The same things were measured in two ways. Each way mixes the same 12 hidden numbers, adds some noise and spreads widely along 7 directions of its own, which tell nothing about the thing.
In the rows, zero is written as 128.
Some things both ways: the first way, then the second way.
[109 141 118 142 127  89 141  77 157 129 133 108  93 131 158 124 123 114
 153 149]
[113 150 145  94 122 149 109 170 200 122 165 137 140  35 119 170 144 159
 122 184 141 142 136]

[128 159 117 105  99 167 146 114 128 133 153 133 122 124 143 124 122 133
 133 125]
[ 54 193 121 171 105  93 137 164 138 106 144 163 136 140  93 178 164 149
 141 142 164 118 153]

[ 99 178 109 108 101 135 141  64 129 129 136 106  77 132 146 114  94 114
 133 140]
[124 125 127 148 157 103 169 112 138 156 118 134 124 104 136 145 133 103
 114 121 119 150 122]

[117 142  82 130  74 161 121 146 140 153 140  78 125 104 106 124 110 128
 131 171]
[ 77 128 117 160 139 152 147 141 122 125  36 134 106 155 155 137 137 144
 104  92 161 152 149]

[135 158 177 143 103  76 177   4 231  87  72  51  53 128 142 113 158 113
 113 149]
[131  84 120  81 129 169  52 125 107 104 112 114 129 105  87  85 131 147
 172 124 158  94 124]

[111 204  92 119 111 114 149  83 163 142 180  89 127 129 145 125 124 125
 113 149]
[ 99 117 156 108 161 167 137 100 166 118 133 116 105 100 176 136 101  73
  46 157 109 121 182]

[140 182 173 125 139 136 128 120 156 107 131 136  80 121 147 170 120 138
 174 156]
[101 163 130 130 130 152  92 164 150 122 137 133 133  91  84 169 156 174
 127 144 176 116 144]

[ 68 116 132 106  79 117 190 143 162 109 171 161 128 161 156 124 169 143
 184 103]
[110 121  96 137 156 129 101 122 123 143 147  94 153 129 160  93  95  88
 172 137 103  83 144]

[ 83 101 120 177  78 127 171  44 138  72  95 131  88 112 152 101  94 107
 177 118]
[110 160 125 171 138 101 173 123 111 168 101 131 126 169 169 132 129 130
 123  71 149 124 160]

[190  98 137 149 137 209  79 150 121 177 117 121 147 109 122 122 144 117
  92 184]
[113 207 155 200 109  60 156 109 115 151 134 155 177 182 154 153  95 127
 118 119  92 163  94]

[153 194 124  99 153 126 145 103 143 134 176 126  82 137 136 140 105 169
 134 152]
[181 115 156 160 132  95 155  85 143 179 120 121 136 142 172 133 148 130
 143 115 118 139  75]

[142 194 111  65 132 160 101 129 141 138 171 132  88 148 108 136 132 166
 111 140]
[119 161 120 157  75 111  85 149 118  77 163 175 125 156  58 165 156 146
 115 159 117 123 109]

[ 89 178 103 100  89 111 177  60 151 101 117  93  92 137 140 130 139 152
  92 135]
[193  79 134  95 129 136 159 131 112 156 122 123 139  92 130  92 124 154
 164 127 144 123  77]

[129  89 101 173 106 139 124 126 132 154 108 114 145 117 135  93 111 100
 137 167]
[146  93 117 115 133 146  34 142 141  63 157 124 128 130  91 137 140 135
 116 109  86 153 129]

[169  62 144 124 121 147 115 136 162 126 137 157 104 124 114 116 134 141
 179 134]
[195 112 144 125 118 129 132 125 161 110 163 121 144 156 140 138 112 131
 120 153  80 149 104]

[141 115 142 176 157 164 103  80 151 121  89 148  64 128 101 137  98 130
 118 128]
[134 145  98 102 128 143 144 155 112 119 129 136 106 112 137 113 170 137
 158 102 178 120 133]

[107 109 105 158  69 179 112 116 103 125  91 145 126  99 160 109 141 105
 146 151]
[119 106 129 150 175 122 110 123 131 144 152 107 150  90 107 141 103 115
 123 128  95 127 112]

[ 78 193 113 113 107 138 155  57  98 107 126 100  94  98 174 163 143 120
  86 169]
[134 112 120 175 155 106 131 111  87 137  87 130 134 140 146 126 119 135
 131 114 139 160  82]

[113 135  84 148  91 170 126 131 123 158 136 133 142 121 158 118 113 120
 157 136]
[117 176 135 122 112 107 170 142 158 212 114 126 152  71 142 139 149 161
 180 114 165 101 122]

[135 107 106 165 128 130  92  86 141 128 135 105  62 145  86  84  89  87
 147 169]
[200  58 137 100 126 140  87 112 110 118 104 133 132  88 100 141 124 169
  66 144 139 192 110]

[141 107 128 186  86 106 151  90 180 147 107  86 128 103 154  74 126  87
 156 162]
[122 120 125 118 148 137  65 148 184 116 187  97 159 104 117 135 138 126
 169 130  93 115 140]

[104  93 115 122  87 165 156 111 133 113 154 122 124 172  83  73 102 148
  87 118]
[100 213 141 150 163  99 160 125 166 161 186 143 164 103 113 133  86  85
 151 160 111 100 148]

[122 152 127 114 138 129 125  99 120 112 139 153  99 106 139 130 122 132
 138 153]
[167  75 113 141 174 132  98  86 125 140 162  98 112 150 131 109 122  80
 116 132  79 136 122]

[130  74  70 155 110 179 106  85 104 123 153 137 126 107 112 124 118 131
 115 128]
[242  82 148  53 133 171 112 103 148 128 131 103 127  91 116  98 117 148
 159 155 145 114  87]

[147 103 129 107 104 154 127  86 132  92 115 155 124  95 147 115 151 146
 146 132]
[109 129 134 112 123 136  72 111 146 151 151 118 131 122  55 107 131 130
 189 154 137  68 137]

[ 94 141  96 100  85 146 131 100 125 133 170 121 144 143 151  96 131 131
 113 137]
[110 124 144 154 112 115  90  99 131  94 119 161 118 144 106 154 150 107
  77 131  94 157 114]

[125 133 139 116 133 116 156 123 161 125 170 138 125 142 116 115 146 150
 119 146]
[127 166 159  95 117 141 142 145 171 168 180 129 157  76 133 131 111 150
 126 200 150 129 145]

[165 126 136 113 125 169 122 135 163 137 145 130 122 118  91 127 116 161
 114 137]
[140 162 143 186 137  80 147 120 174 153 151 121 175 163 149 157 114 113
 153 110  70 124 118]

[131 108 142 142 113 113 100 108 152  91 118 141  76 114 118 124 121 124
 186 162]
[199  45 126 108 136 197  81 117 109  60 125 126  80 171 120 116 137 124
  45 131 100 173 120]

[160 141 125 133 144 172 102  73 121 137  96 120 107  79 135 148 128 122
  88 175]
[ 91 154 113 133 133 103 127 136 131 163 119 124 154 129 101 104 129 139
 216 115 149 110 130]

Other things, the second way, with their names:
(291): [ 86 138 166 133 159 102 191 128 188 139 147 139 143  61 126 187 100 118
  76 189 131 159 163]
(444): [120 151 131 156 105  98 187 117 112 132  62 162 126 138 158 141 113 131
 123 138 148 134 105]
(662): [ 98 172  90 150  88 140 127 158 102  80 125 168  93 180 140 126 158 126
 125 157 161 122 141]
(431): [ 88 131 119 145 158 121 144 110 126 160 103 113 127 151 147 114 106 109
 129 131 131 156 156]
(233): [180 108 150 128 108 126 132 123  99 100 117 158 116 147  72 154 127 183
  80 155 161 183  99]
(100): [137 121 126 167 155 105 153 142 155  85 170 138 147 116 162 178 117  96
  65 157  75 166 129]
(469): [205 113 159 105  52 146  96 134 131  70 164 162  99 153  90 172 174 184
  67 149 119 160  86]
(187): [101 114 160 188 112  56  93  99 166 140  97 132 167 115 136 209 149 148
  97  94  94 143 134]
(564): [120 135 130 153 129 103 151 107 103 154 101 154 125 154 134 100 171 112
 161  80 156 118 116]
(120): [ 68 158 166 125 132 126 148 167 181 149 143 148 150  58  88 181 151 172
 103 143 165 160 157]
(12): [163  15 131 139 157 112  98  71  96 130  60 107 138 119 163 112 126 116
 105  94 116 148 104]
(68): [ 79 166 141 153 117  92 170 162 140 163 106 146 173 115 119 151 125 174
 149 111 166 138 152]
(174): [ 52 164 109 125 168 135 152 129 119 169  78 128 127  83 154  89  97 104
 175 120 165 108 139]
(434): [106 212 162 161  99 122 133 144 153  65 179 156 139 189 147 173 118 125
  85 138 104 122 149]
(376): [ 97  58 100 146 142 107  86  85  84 131  46 115 118 138 132 115 142 117
 126  99 145 147 139]
(339): [ 94 156 132 111  77 145 176 147 133 161 143 154 104 159 121 106 175 126
 130 117 152  94 169]
(487): [139 148 148 142 129 142 151 101  97 108 105 154 100 166 149 119 132 103
  90  95 129 125 106]
(220): [185 122 135  88 151 159 139 105 119 133 138 121 118  99 130 112 103 108
  95 139 120 141 110]
(333): [113 135 108 136 131  72  66 117 169 162 144 112 182  82  77 134 137 123
 234 124  96  96 110]
(618): [105 111 155  87 188 188 112 117 183 141 136 112 109  66  92 126 138 105
 106 146 142 136 156]
(425): [137  72 130 161 139  79 117 111 130 128 115 110 175 129 146 142 109 124
 133 104  79 138 115]
(175): [134 134  71 120 125 131  85 173 133 101 170 116 136 132  84 133 138 145
 173 149 135 117 160]
(126): [193 118 159  98 122 156 151 130 158 130 143 124 138 120 141 121 132 146
 136 139 121 140  87]
(467): [143 147  86 133  98 111  72 162 126  43 194 145 127 174  71 149 148 135
 159 150 111 119 143]
(17): [137 105 119 141  95 102 104 130 125  91 156 141 129 145 122 165 127 131
  70 156  80 182 129]
(284): [104 191 123 162 117 122 105 177 142  83 153 157 124 148  71 184 170 170
 133 101 151 130 140]
(14): [151 112 113 148 111 119  74 138 107 131  99 128 146 122 124 131 129 164
 148  77 113 113  99]
(406): [153 102 128 143 150 138  61 108 139 152 168  98 135 133 127 124 105 116
 108 125  64 137 122]
(384): [ 90 101 122 141 188 164 144 116 141 114 122 103 110 120 175 112  81  63
  98 145  85 115 141]
(420): [164 153 143 106 125 163 173 128 116  97 157 159 100 154 135 117 117  96
  63 126 107 149 127]
(213): [156 133  98 157 117 106 116 113  83 169  83 144 126 143  93 126 150 154
 144  98 172 107 125]
(567): [183 123 155 167 134  98 170 120 115 142 111 134 173 149 154 137  86 153
 119 123 104 166  71]
(697): [157 102 111 147 110 115 143 109  65 105  96 163  96 164 133 124 139 117
  77 101 127 144 116]
(398): [122 157 135 119 128 112 159 163 170 116 177 136 154  83 101 176 107 143
 120 169 138  98 174]
(362): [ 65 124 146 130 185 131 111  96 139 159 114 109 141  75 112 125  71  94
 119 140 119 111 156]
(377): [223 154 122 148 132 101 127 112 145 146 177 115 160 133 168 125  96 111
 172 123  75  78  85]
(470): [ 85 119  97 144 153 144  56 119 118 142  71 106 132 131  83 114 148 130
 188  80 150  88 135]
(218): [135 134 133 114  64 112 135 120  98 138  97 177 108 133  99 129 180 159
 111 131 167 165 109]
(728): [140 132 158  61 112 149 182 137 148 138 173 136 137  74 142 102 100 132
 124 217 149 141 123]
(260): [ 80 126 177 179 154 101 169 103 161 181 100 117 159  96 194 151 132 116
 128 111 116 125  96]
(170): [137 130 147 122  95 104 128 123 131 156  93 129 157  91 144 146 120 189
 151 168 179 129 104]
(124): [102  99 103 150 148 114 138  85  97 129  40 132  95 132 166 132 177  93
 109  78 159 145 132]
(594): [119 145 140 148 137 107 180 123 152 160 168 127 138 113 161 154 123 100
  86 158 102 141 140]
(620): [186  68 151 102 138 143  78 104 122 154  97 112 155  95  94 101 124 165
 157  99 129 127  82]
(28): [152 100 168 112 124 149 220  90 121 175  98 138  97 143 194  96 137 107
  74 137 151 145 126]
(501): [ 88 142 126 154  83 107  57 169 126  77 113 160 141 112  66 195 183 191
 121  76 135 128 120]
(460): [184  86  98  14  93 183 108 132 102 103 136 136  89  94  93  55 143 129
 163 165 154 142 106]
(289): [109 147 102 166 121 105 104 116  74  75 121 150 116 178 123 141 109 100
  83 101 103 125 146]
(726): [130  79  81 103 149 129 122 111 108 168  82 109 114 100 145  83 157 111
 174 113 163 136 139]
(544): [177 118 139  96 135 149 180 109 143 140 171 132 118 135 159  80  92  77
 120 173  87 127 115]
(211): [ 94 134  95 133 118 139 106 162 127  61 160 139 113 174 117 140 127 125
 102 173 130 158 180]
(603): [109 172  95 152 112 118 128 163 111 122 131 158 116 133 120 141 184 143
 138 102 154 149 121]
(416): [132 121  93 109 140 151 104  92 105 173 107 107 102 118 144  80 163  93
 178 115 159  77 126]
(102): [148 108 117 118  93 115 123 143 111 117 106 148 125  91 115 160 145 174
  95 143 140 187  96]
(118): [ 69 120  91 133 171 136  85 134 128  63 116 125 112 140  90 128 118  90
 139 107 114 137 170]
(96): [174  83 152  94 140 149 118 102 100 140 102 112 124  79 131 126 109 148
  93  98 132 128  98]
(22): [146 129 143 127  98 152 106 137 122  91 155 145 109 143 120 149 151 152
  85 146 139 123 124]
(440): [132 207 144 159  93 122 103 147 153  96 192 164 125 156  94 174 133 139
 100 154  98 127 117]
(417): [203 124 147 126 152 137 100 116 159 112 192 119 158 139 104 127  97 109
 126 127  69 104 119]
(551): [ 77 142 133 116 177 165 150 156 167 125 154 129 119  66 126 134 107 111
 108 179 144 129 157]
(322): [143 121 177  99 149 124 198 109 163 143 150 129 143  67 169 147  95 110
  67 184 134 155 143]
(711): [154 105 109 120 159 154 119  97 113 141 123 124 100 127 128  94 146  86
 129 128 131 126 112]
(685): [186  86 116  70 126 163 158 155 123  95 140 142 101  84 126 122 142 135
  83 142 133 178 116]

Some of these things the first way, each followed by its name:
[ 86 133  99  91 108 163 157 133 112 133 181 165 159 133 129 128 143 143
 108 120]	(376)
[235 142 144 137 123 157 100 205 167 196 118 105 144 133 147 118 135 138
 162 176]	(260)
[123 128  93 151 102 193 122 122 154 148 103 135 139 129 112 115 118 149
  98 127]	(501)
[117 163 113 116  96 173 118 134  87 133 160 143 129 138 191 159 114 134
 169 148]	(487)
[140  97 124 133 126 163 122 106 142 137 127 125 104  96  94 106 129 127
 113 168]	(431)
[113 198  85 119 102 122 130  59 134 119 170  99 103 120 130 109 114 135
 101 153]	(28)
[136  94 141 146  98 162 153  96 178 109  95 114 114 130  76  93 120 138
  93 136]	(68)
[229 186 141 125 162  92 110 163 172 180 108  54  98 142 159 166 113 100
 180 165]	(377)
[115  84 113 124  88 157 121 118 161 114 116 150  80 127 115 116 157 154
 163 123]	(384)
[ 99 160  96 129  70 153 143 138 116 173 174 101 161 135 180 109 103  87
 151 124]	(124)
[132 143  76  99  92 143 153 129 145 189 188  93 120 169 125  69  99 127
 142 135]	(333)
[128 111 118 128 116 183 125  90 124 121 109 137 116 121 119 120 138 141
 106 149]	(362)
[ 36 141  81 156 139 146  96  13  78  71 157 214  40  86 157 143 116 140
 172 161]	(406)
[151 117 160 113 100 147 139 145 140 121  99 103 144 116 142 154 160 133
 114 160]	(567)
[123 174 132  92 138 116 151 187 124 169 173 134 147 148 162 153 119 110
 165 146]	(726)
[ 87 132 112 110  83 163 153 159 125 148 176 132 134 165 155 120 117 129
 178 131]	(220)
[151 123 106  97 121 133 101 142 120 143 137 128 137 126 136 130 147 131
 129 154]	(544)
[128  62 117 126 123 141 106 106 149 149 125 149  85 153 138  95 144 113
 166 136]	(460)
[125 158 107  96 141 163  97 179  90 184 140 152 153 112 189 179 150 109
 162 163]	(102)
[172 123 110  98 151 163 101 190 146 196 143 140 161 119 113 119 151 126
 120 155]	(17)
[ 86 151 103 110  89 143 166  50 134  86 141 137 101 121 145 138 124 128
 133  91]	(398)
[128 146 107 121 107 113 107 136 111 138 139 117 123 109 181 154 151  93
 168 153]	(662)
[118 176  97  95 124 166 122  68  68 108 158 127  83 103 140 150 106 134
 122 173]	(233)
[137 171 111  83 119 144 150  98 128 139 170 112  94 138 130 115 105 131
 138 139]	(291)
[104 104  97 133 113 184 109 101 127  86 136 155  87 148  45 105  87 149
 101 108]	(213)
[190 133 113 127  77 118 109  94 168 161  65  11 119 102 171 120 155  65
 130 161]	(444)
[148 157 114 118 136 139 105 115 127 140 139 118  93 123 146 138 111 137
 158 163]	(440)
[150 138 108 134 129 151 136  76 188 144 160 121 101 147  87  81  95 150
 117 115]	(187)
[ 97 170 108 104 113 154 136  95 162 135 184 145  78 151  96  95 114 155
 122 121]	(594)
[148 149 124 130 104 121 141 139 136 128 119 116 157 108 175 135 150 123
 155 150]	(22)
[130 203  94 115 142 164 126 172 156 196 170  91 114 164  55 106  81 154
  57 167]	(603)
